Each cloud of rows lies close to a flat space through zero, with a little noise off it, and is much wider in some directions of that space than in others. After each cloud: how many dimensions does that space have?

[[ 1.11 -0.14  0.42 -3.34 -1.89  1.96 -2.87  2.31]
 [-1.00  3.90  0.43 -2.38 -4.61 -0.39 -0.81  2.76]
 [ 1.17 -0.31  0.91 -4.70 -3.32  2.47 -2.92  3.82]
 [ 2.06  3.43 -1.46 -4.01  0.25  1.15 -6.04  0.02]
 [ 0.33 -3.36  0.03  4.60  4.43 -1.64  4.77 -3.17]
 [ 0.11  3.69 -1.54 -1.02  0.68 -0.29 -3.49 -1.36]
 [-1.83  3.67 -0.51 -1.69 -3.70  0.53 -2.93  1.47]
 [-0.04  4.55 -0.44 -1.02 -1.05 -1.85 -0.65  0.10]
 [-0.15  1.28 -0.42  3.93  2.91 -3.54  4.21 -3.09]
 [-0.73  1.73 -0.93  2.32  1.92 -2.04  0.90 -2.59]
 [ 4.37 -9.06  2.80  0.73  3.86  0.32  6.63  1.29]
 [ 3.40 -3.66  0.94  0.48  3.57 -0.95  3.61 -0.35]
 [-1.48  2.41 -0.30 -1.96 -3.70  0.96 -2.59  1.98]
 [ 1.53 -0.10 -0.21 -2.74 -0.11  1.81 -3.27  0.91]]
  4

[[-0.77  0.19 -0.81 -1.33 -0.98 -0.36 -1.46  0.87]
 [-0.14  0.24 -2.00  0.64  2.05 -0.62  0.38 -0.77]
 [-1.02 -1.16  2.05 -2.59 -4.32 -0.54 -0.65  3.05]
 [-0.44  0.39 -3.67  2.27  5.71 -1.10  1.96 -2.50]
 [-0.04 -0.60  1.62  0.39 -0.35  0.10  1.76  0.04]
 [ 0.09 -0.38  1.91  0.19 -1.75  0.29  0.29  0.52]
 [ 0.80 -0.37  2.35  0.48 -1.30  0.95  1.38  0.14]
 [-1.06  0.09 -2.59  1.64  4.25 -1.72  2.35 -2.10]
 [ 1.54  0.86 -1.32  2.26  3.10  1.32  0.56 -2.74]
 [ 0.50 -1.22  5.23 -0.23 -4.86  1.17  0.43  1.98]
 [ 0.16  0.88 -3.16 -0.38  2.29 -0.07 -1.53 -1.19]
 [ 0.48 -0.10  1.03  1.95  1.35  0.29  2.76 -1.08]
 [ 0.72 -1.22  3.50  2.27 -0.06  0.87  3.31 -0.91]
 [ 1.96  1.27 -0.16 -0.67 -1.04  2.23 -2.87 -0.55]]
  3

[[ 6.03  0.66  4.35 -4.61  4.84 -1.43 -4.30 -6.30]
 [ 6.71 -0.67  3.68 -7.10  1.29 -2.52 -1.65 -3.87]
 [-0.40 -0.17  3.02 -3.05  1.92 -1.19 -1.17  0.67]
 [ 1.60  0.49  0.38 -2.07 -6.26 -0.41 -0.63  4.50]
 [-0.94  1.83 -1.11  3.24 -0.23  1.92  0.71  0.39]
 [ 2.48 -1.16 -1.24  0.10  1.62 -0.62 -3.53 -3.41]
 [-0.81 -2.06  0.60 -1.95 -2.66 -1.93  1.31  1.14]
 [ 4.44 -0.28 -0.51  0.74  1.12 -0.47 -1.24 -6.75]
 [ 2.29  1.42  0.32  0.28  0.96  0.70 -2.48 -1.33]
 [-4.73 -0.08  1.29  0.41 -1.29 -0.17  1.11  4.19]
 [ 1.08  0.71 -0.09 -2.46 -7.76 -0.04 -1.34  7.79]
 [-0.75  2.12  1.42  1.05 -1.62  0.87 -0.22  1.93]
 [ 1.89 -2.28 -3.33  2.71 -0.51 -0.89 -3.09 -4.38]
 [-0.18  1.37  0.55  1.85 -0.33  0.62 -0.75 -0.80]]
  6

[[ 0.49 -3.92  0.79 -0.47  3.96  0.96 -2.37  2.04]
 [ 0.42 -2.26  3.22  1.14  3.28  0.92 -1.91  1.75]
 [-2.60  2.67  1.24  2.30  3.39  1.55 -3.28 -0.94]
 [-3.50  4.20  0.59  0.06  3.56  2.81 -4.23 -0.49]
 [ 0.55 -3.06  2.97  2.77  0.21  0.45 -0.98  1.69]
 [ 0.80 -4.36  1.31  2.95  0.88  0.02 -1.42  1.24]
 [-1.54 -2.36 -0.60  1.72  1.03  0.43 -1.14  1.08]
 [-0.25 -0.18 -2.02 -2.61  1.48  0.12 -0.09  0.15]
 [ 3.27 -6.05 -0.96 -1.87 -1.35 -1.41  2.22  2.08]
 [ 1.06 -6.30 -1.99  0.26 -2.96 -0.90  1.60  2.31]
 [-1.68  1.94  2.67  4.05  1.33  0.36 -1.28 -0.76]
 [ 2.38 -7.24 -0.50  1.83 -3.14 -1.29  1.40  2.05]
 [-3.27  8.60 -0.71 -2.39  6.45  1.40 -2.60 -3.19]
 [-3.43  0.29  0.45  2.04  4.50  0.71 -1.78  0.59]]
  6

[[-0.78  2.74  0.57 -1.04 -0.34 -1.83 -0.09 -0.47]
 [-1.83 -2.72 -0.98 -0.17  0.19  0.15 -2.71  0.89]
 [ 1.23 -1.78 -0.26  1.70 -1.64  0.75  0.74  0.07]
 [ 1.91 -2.43 -1.44  2.76 -1.29 -0.40  1.33 -0.90]
 [ 2.36 -1.12 -0.91  1.81  0.95  1.10  1.58 -0.79]
 [-2.74  0.71 -0.01 -2.14 -0.01 -2.31 -2.72  0.34]
 [-1.62 -1.98  0.87 -0.62 -0.17  2.19 -1.55  1.77]
 [ 0.01 -0.39 -0.42 -0.49  2.23  0.91 -0.54 -0.20]
 [ 3.10 -0.90 -0.24  2.46 -0.61  1.66  3.16 -0.85]
 [-1.96 -0.95  3.89 -1.46 -1.39  6.24 -1.75  3.89]
 [ 0.76  0.47  1.06  0.33 -0.73  1.31  1.42  0.35]
 [-2.71 -0.54 -0.49 -1.76  0.23 -1.24 -3.25  0.73]
 [ 4.49 -0.10 -0.78  3.56 -0.78  0.36  4.76 -2.15]
 [-5.08  0.37 -0.14 -4.02  0.32 -2.92 -5.88  1.41]]
  4

[[ 3.84  2.71 -3.70 -0.81 -3.50 -1.56 -1.68 -2.11]
 [ 0.21 -0.78  1.19  0.95 -1.88 -0.20 -1.01  1.08]
 [ 0.21 -0.35  0.79  0.20 -1.16 -0.04 -0.15  0.31]
 [ 2.47  1.85 -1.53 -0.52 -2.40 -1.05 -2.05 -1.31]
 [-1.34 -0.93  0.56  0.03  0.51  0.34  0.26  0.25]
 [ 0.43  0.83 -1.51 -0.30  0.00 -0.09  0.24 -0.37]
 [ 1.37  3.48 -7.44 -2.97  7.07  0.88  1.40 -5.49]
 [ 1.13  1.30 -1.57 -1.05  0.33  0.20 -0.67 -1.45]
 [ 1.40  1.39 -3.40 -1.73  2.18 -0.05 -0.34 -2.01]
 [-1.52 -1.05  0.95  0.32  1.36  0.27  0.60  0.95]
 [-0.05 -0.04 -0.24  0.02  0.67  0.08  0.08 -0.26]
 [ 0.18  0.26 -0.81 -0.17  1.55  0.24 -0.01 -0.63]
 [ 0.28  0.33 -0.71 -0.49  0.19  0.01 -0.43 -0.47]
 [-0.60 -0.50  0.49 -0.20  0.85 -0.22  0.82  0.02]]
  2
